The rows of a group lie close to one hidden flat surface of 13 dimensions, which may be shifted away from zero. Surfaces can cross.
In the rows, 128 means zero.
Some rows, each with its group after it:
[163 123 129 117 130 164 100  97  85  98 118 109 114  99 142 119 124 134
 136 114 117 116 114 151 164]  Tunul
[104 119 101 111 111 102  79 119 153 140 137 103 147 133 110  89 156 235
  84  96 138 123 148 139 194]  zon
[104 112 129  88 111 140 132 141 145 167 109 121 166 135 130 117 112 129
 122 136 142 161 109 124 114]  zon
[ 83 141  70 127 127 116  54 100 131 138 138 145 169 148 115 143 115 117
 112  91 169  82 157 145 135]  Guf
[134 138 124 114 125 133 108  97 133 115 131 122 125 141 136 152 127 108
 130  95 105 105 159 150 148]  reb
[115 108 127 160 106 159 178  77  67  88  98 135 118 149 129 116 127 107
 115 171 126  82 173 120 128]  Guf
[111 118 132 192 102 173 130  98  69  68 122 127 129 155 177 177 158 132
 128 181 117  78 163 104  69]  Tunul
[127 160 134 118 124 131  76 115 168 144 109 149 141 140 105 128  84  65
 107 139 137 106 126 154 161]  zon
[118  86 106 129 137  82 151 120  98 188 163 152 144 111  81 101 105 109
 161 118 167 130 111 142 131]  reb
[160 203 142  51 129 104 109 159 108  91 101 142 164 108 172 143 106 103
 111 187  66 188 167 196  68]  zon
[155 130 129 180 139 149  43 108  71 111 187  99 136  99  98 148 143 123
 140 131 130 107  95 172 198]  reb
[118 153  92  46 132 107 113  77 124 211  64 161 131 116 139  95  90 136
 130 123 163 144  97 145 125]  Guf
[130 137 138 118 126 178 122 139 185 121  94 139 107  90  96  96 128 170
  92  85 128  76 143 131 175]  zon
[113 149 117 132 122 108 134 136 153 148 114 149 142 190 139  96 115 123
 115 121 128 121 145 107 149]  Tunul
[158 158 145 138 153 146 127  99 127 130 129 147  98 100 120 164 106  98
 148 131 164 122 103 155 110]  Tunul
[144 173 109 153 146 141 132 172 170 113 136 121 150 163 181 173 104 177
 121  93 176 137 139 142  98]  Tunul
[184 135 162 196 119 142 139 184 121 103 136 112  92  92 189 142 136 109
 166 162  88 118  89 110  86]  zon
[105  93 151 104 129 142 112 100 186 129  84 140  77 131 114 141 120  95
 105 148 132 105  96  60  99]  Tunul
[ 99 112  76 185 106 155  30 196  77  74 157  75 182  73 141 137 186 191
  93 139  85  77 162 128 138]  Guf
[150 119 107 184 104 129 105  75  74 105  87 103  89 135 149  98 118 162
  94 195 118  56 133 140 190]  Guf
[173  99 159 137 134 163  92 153 178  69 147 104  95 143 169 149 127 180
 122 104 109 113 106  91 131]  Guf
[163  88 126 142  96 177 107 145 134  96 151  91 109  73 156  73 178 183
 162   6  78  65 129 111 198]  reb
[153 131 107 106 150  50  94 184 116 142 149  83 144 109 128 119 104 111
 118 189 111 208  85 154 145]  Guf
[139 166 128 178 152 175 129 159 114  64 150 142 131  86 121 142 134  60
 156  81 157 114 129 129 108]  reb
[140 118 138 141 124 117 136 160  85  56 148 127 133 103 122  97 154 137
 116 157  80 124 165 132 124]  Guf
[155 102 138 108 147 140 137 102 118 145  92 109  90 152 122 141  90 129
 103 184 118 136  92 125 166]  reb
[108 139 135  80 114 121 193 103  77 146 108 122 143 131 146 131 179 196
 126 145  94 180 172 150  95]  reb
[121  87 110  73 125 142 122 120 120 108 113  88 151 144 116 102 110  99
 109 101 105 153 127 126 187]  Guf
[ 95 151 146  86 110 152 135  99 159 129 104 130 156 157 118 148 149 189
  83 130 126 140 182 150 124]  zon
[105 137 103 117 140 132 135 146 193 166 122 128 136 134 132 159 119 178
 118  80 185 136 124 124 103]  zon
[ 85 152 116 151 119 101 121 135 153 188 130 163 154 152  76  85 149 198
  87 142 151 105 151 128 173]  Tunul
[158 142  97 118 143 142 170 175 110 131 106 160 131  64 162 102  92 155
 156 103 148 110 139 150  70]  zon
[114 155 115 135 115 123 118 143 130 146  95 102 130 131 179 202 152 184
  95 191  87 124 161 143  73]  reb
[118 168 131 149 130  90 119 155  83 109 141 164 155 117 101  97 145 124
 108 191 103 131 161 153 120]  Tunul
[121 119 108 127 136 101  99 128 108  21 126 135 136 146 111 118 101 105
  70 177 117 104 187 136 125]  Guf
[120 131 145  86 112 140 122 135 124 125 114 118 155 125 135 135 136 129
 117 152 103 172 132 141 112]  zon
[129 125  87 146 133  73  70 106  93  99 142 133 127 140 143 118 105  88
 131 154 135 105 123 124 124]  Tunul
[157 188 111 175 136 128 105 116 149 138 121 116  91 119 200 199 131 162
 153 118 158 108 108 148  82]  Tunul
[ 90  85 120 124 110 107 135  46  63 130 129 137 130 160 130 131 147 122
 139 170 138 125 132 108  92]  Tunul
[142 131 107 165 130  63 145 143  76  72 167 130 135 135 107  80 123  51
 137 139  91 119 174 147 165]  Guf
[ 68 110 133 127 121 108 186 125 113 113 132 134 136 118  83  97 177 122
 119 125 130 160 155  92 108]  zon
[144 164 168 154 152 101 155 129 144 174 147 173  98  96  58 134 131 139
 125 168 140 124 124 169 132]  reb
[141 166 164 126 140 108 136 116 117 122 128 165 114 113 100 136 131 144
 112 194 118 138 140 162 104]  Guf
[101 205  81 188 153 189 113 100 101  76 113 126 147 155 154 181 137  98
 129  68 212 118 149 132 126]  reb
[131  89 137 105 115 155 130 185 184  90 110 125 142 133 141 101  96 199
  89 126 138 118 136  99 106]  zon
[148 155 130  61 146  89 207 175 156 107 108 159 132 134 131  42 108 169
 116  90 120 190 158 128 126]  Tunul
[151 161 177 112 130 163 152 129  99 101 110 135 116  89  91 111 154  70
 121 152  51 139 153 158 172]  Guf
[130  80 158 116 125 125  95 110 158 137 169 110 127 146  96 182 130 162
 111 150 110 113 136 148 137]  reb
[144 203  96 187  94  63  47 150 137 158 125  79 117 138 217 136 165  78
 152 146  68 124 103 122 148]  zon
[142 160  81 176 131 163  88 160 119 128 100  82 121 109 201 167 132 130
 136 108 129 102 106 119 128]  reb
[165 190 114 155 140 149 126 165 147  79 108 109  99 116 196 138 145 126
 143  74 114 124 133 120 125]  reb
[ 97 147 126  82 113 122  70 112 168 136  90 125 138 162 116 103 151 167
  67 134  85 122 153 116 187]  Tunul
[139 121 155 171 179 192 157 151 133  90 155 130 123 136 100 181  99  85
 144 128 215 171  69 103 101]  reb
[147 177 137 134 115 143 184 155 161 117  76 120  95 127 181 121 147 119
 129 101  75 120 163 111 131]  Guf
[ 92 163 125 118 127  78 132 112 195 143 103 168 107 159 115 123 138 180
  85 137 145 115 161 108 104]  Tunul
[163 137 142 124 136 151  61 139 138 103 136 104 135 124 147 168 103  94
 126 143 111 134  99 150 135]  zon
[113  96 112  78 125  99  94 137 153 129 139 131 182 163 112 113  77 145
  98 144 163 157 127 144 125]  zon
[139  91 135 123 126 173 123  92  84  89 114 114 124 152 153 150  96  63
 138 155 120 121 115 115 116]  Guf
[130 104 129 136 137 140 132 141  67  96 159 111 146  99 113 120 151 152
 139 137 127 156 117 134 130]  reb
[122 168  87 134 130 133 106  91 111 228 122 124 152 132 144 155 114 131
 161  95 184 135  90 169 153]  Tunul

New rows. What belongs after each?
[124 146  51 159 110  81  84 152 131 107 114  97 130 131 197 110 132 116
 137  90 119  98 139 103 127]  zon
[152 161 147 100 138 161 154 133 142  99 103 136 117 119 142 131 123 138
 120 114 119 149 137 139 118]  Tunul
[158 172 112 128 151 155  96 162 127 134 135 123 151  91 123 131 104 145
 124 103 152 137 115 182 163]  Tunul
[101 107 121 131 153  99 152  90  98 137 169 132 119 112  65 120 146  96
 154  92 172 158 111 125 149]  zon
[132 109 125  73 110 123 102 128 148  90 114 114 146 139 135  78 112 153
  94 114 104 136 146 128 166]  zon
[172 176 150 193 146 154 130 197 161  99 157 144 136 157 136 140  99 142
 120 133 142 111 132 146 143]  Tunul
[ 89 139  86 129 139 137  99 153  97 200 133 137 204 132 105 145  89  60
 137 148 179 153  94 149 120]  Tunul
[149 150  92 163 157 143  59 184 111 113 149 145 162  80  83 103  69  64
 119 130 166  92 109 168 176]  Tunul
[150 118 143  97 140 112 119 161 147 120 123 112 114  99 112  96 129 192
  94 163 108 165 105 133 148]  Guf
[114 145 103 147 141 129  13 173 162 129 156 103 172 106 114 188 115 163
  88 153 157 123 116 166 130]  zon
[110 151 129 188 117 195 143 160  99 127 122 141 169 139 136 148 144 154
 119 151 136  97 154 131 114]  Tunul
[112 180  68 123 167  80  93 182 121 144 157 119 163  83 146 201 124 129
 143 123 168 179 123 165  44]  zon
[146 179 109  88 130 112 106 205 153 156  99 116 141  55 158 112 137 180
 118 125  98 164 120 156 112]  zon
[138 114 134 120 129  54 145  99 123 152 193 167 129 127  88 107 119  94
 174  93 131 119 146 165 134]  reb
[146 184 143 137 126 140  84 103  85 111 176 212 134  89 143 121 177 120
 194  70  97  70 165 147  76]  Guf
[158 146 184 103 121 172 188  57 104 133  82 149  70 111 140 125 152 112
 155 133  96 131 120 128 120]  Tunul
[149 173 106  86 130 119  95  84  77 118 125 165 165 122 131 125  87 131
 121 140 130 110 180 220 130]  zon
[124 162  86 171 141 113  88 137 124  74 139 117 105  94 132 137 157 125
 121  85 124  85 161 126 142]  zon
[148 133 114 173 104 119 115 119 106 177 142 120 112  97 153 131 153 138
 169 107  96  66 126 148 147]  reb
[171 156  99  98 119 155 121  90 132 172  90 122 127 158 221 152  74 107
 175  66 141 113 110 154 128]  zon
[108 129 134  92 129 130 143 104 120 138 115 142 139 139 111 117 131 150
 114 136 139 154 135 135 125]  Tunul
[145 128 125 189  94 115 127 151  75  97 127 169 145 108 147  72 103 116
 133 200 114  63 158 142  98]  zon
[142 149 122 107 157 138 184  92  73 143 135 169 150 103  94 121  91  90
 162 108 196 152 129 183 114]  Tunul
[106 164 111 119 124  53 127 113 160 176 106 160 110 158 141 111 136 127
 121 151 129 136 130 106 103]  Tunul
[ 92 169 119 110 106  75  87 112 128 150 114 135 154 181 139 115 160 160
  89 169  87 145 164 127 146]  Tunul
[126 141 147 140 118 194 104  97 142 167 118 165 156 128  97 155  93 176
 102 143 178  63 143 186 133]  zon
[116 224 127 123 108 107 130  97 159 181  80 141 114 135 145 131 158  89
 131 108 100 129 152 149 150]  zon
[130  98 107 102 122 140 112 139 104 110 129 101 139 108 148 123 129 118
 135 107  97 126 133 127 134]  reb
[118 174 121  92 144 129 116 118 112 101 123 163 166 136  73  96 104 109
  88 126 131 133 181 181 170]  Tunul
[136 120 109 161 139  55  75  40  79 146 198 135 132 184 117 154 112 140
 157 152 195 129 103 175 148]  Tunul
[150 148 118 123 141 142 147 163 145 125 101 137 117  99 154 113 109 127
 137 106 137 130 115 122 105]  Tunul
[122 133 128 119 111 162 157 121  95 152  71 141 117  77 121  77 150 178
 110 144 113 104 136 127 138]  Guf
[123  86 113 143 107 165 133 129 140 174 108 118 131 123 135  93 113 135
 146  91 159  94  91 102 154]  zon
[136 160  74 185 117 117 143 209 106  92 125 146 169 140 172  52 122 162
 116 103 121  82 185 120 147]  Tunul
[108 163 111 138 126  49  94 149 124 180 119 146 120  99 139 129 150 117
 133 200 116 147  99 116  77]  Tunul
[116 200 123 159 134  52 158 198  90 125 160 125 159  96 113 142 173 106
 124 196  77 187 180 176  97]  Guf
[137 119 119 204 160 135 126 190 149  67 165 134 115 108 113 135 125 166
 113 126 176  98 125 103 106]  reb
[ 92 150  88 121 128  87 107 141 139 175 108 153 151 135 114  94 117 108
 113 136 142 125 130 118 135]  Tunul
[146 190 146 104 123  62  87 146 159 140 133 113 115 106 121  96 170 162
 105 139  73 175 127 153 184]  zon
[157  94 179 121  95 171 149  95 141 196 128 118 128 161 147 116 121 196
 144 131 139 134  82 135 164]  zon
[104 122 142 111 112 180 131 134 186 110  74 124 126 146 131 136 110  48
 110 112 120 120 126  80 123]  zon
[ 99 168 112 105 138  89 125 127 149 153 124 125 137 121 113 137 147 105
 126 111 137 168 136 133 123]  zon
[136 129 134 166 147 169  68 152 165  91 130 166 116 100 112 148 102 118
 114 135 152  57 119 112 102]  Guf
[134 161 134 160 133 184 125 142 102 184 128  97 130  80 136 159 177 185
 149 119 140 152  79 145 149]  reb
[125 107 122 166 150 130 160 167 109 128 148 154 133  82 102 122 112 149
 138 152 192 126 107 123  72]  Tunul
[146 186 185 111 120 152 174 108 105 182  97 151 105  83 113 114 184 174
 136 163  86 161 125 162 130]  Tunul
[ 79 107  83  93 118 158 102 151  83  86 107 129 180  69  94 121 134 102
  95 130  97  93 189 137 108]  reb
[146 112 159 143 142 134 121 139 103 121 165 123 124  90  96 135 140 116
 145 156 129 153  92 140 127]  zon
[110 146 133 100 122 126  87 116 144 146 113 126 139 141 113 120 152 178
  88 145 103 138 137 132 169]  Tunul
[105 113 124 140  92 167 119 122  93 222 107 110 163 108 138 123 143 124
 153 141 135 132  79 129 141]  zon
[128 156 132  97 122 143 164 123  78 109 104 147 148  99 153 136 140 128
 140 144 104 149 166 160  75]  zon
[ 89 135 101  96 129 133 115  88 136 126  96 130 123  91 120 148 144 201
  96 117 173 117 152 138  94]  Tunul
[139 180 140 139 122 138 115 124 101  89 130 145 149 148 121 113 141 140
  99 152  88 116 177 162 162]  Tunul
[122 105 132 171 113 135 151 107 156 101 134 127 109 178 151 135 121 125
 136 103 155  91 134  87 117]  zon
[148 116 113 158 124 174  73 147 106 120 138 106 147  97 149 160 109 136
 134 137 138  91 109 147 122]  zon
[112  93 109 116 123 182  69 103  88  92 106  98 151 122 122 148 115 112
  93 161 119 103 125 133 150]  Guf
[123 106 141  82 113 122  99 111  96 143 135 132 179 136 104 111  96  94
 123 177 127 162 115 164 138]  zon
[ 86 106 107 125 131 130 127 105 151 116 145 138 152 169 110 174 111 124
 113 101 170 101 166 126 101]  reb
[135 106 139 128 108 118  60 173 117 119 144 101 157  90 109  91 137 143
 103 187  88 142  97 136 164]  zon
[131 208 112 120 124  53  76 183 167 180 114 139 147  95 130 112 125 106
 113 166 106 159 119 165 127]  zon
[117 201 128 209 122  41  97 153 149 136 157 117  98 120 136 139 198 106
 135 156  97 138 127 118 132]  zon
[122 158 109 146 130  99 145 104 120 112 118 140 126 167 132 137 100  53
 124 139 133 117 161 139 129]  Guf
[158 163 180 108 140 166 210 141 182 148  78 153  70 104 149 131 137 154
 142 113 127 151 110 107  88]  Tunul
[102 134  87 170 162 171 118 174 116  67 128 124 151  95 106 121 130 158
  95 111 189 125 131 110 122]  reb
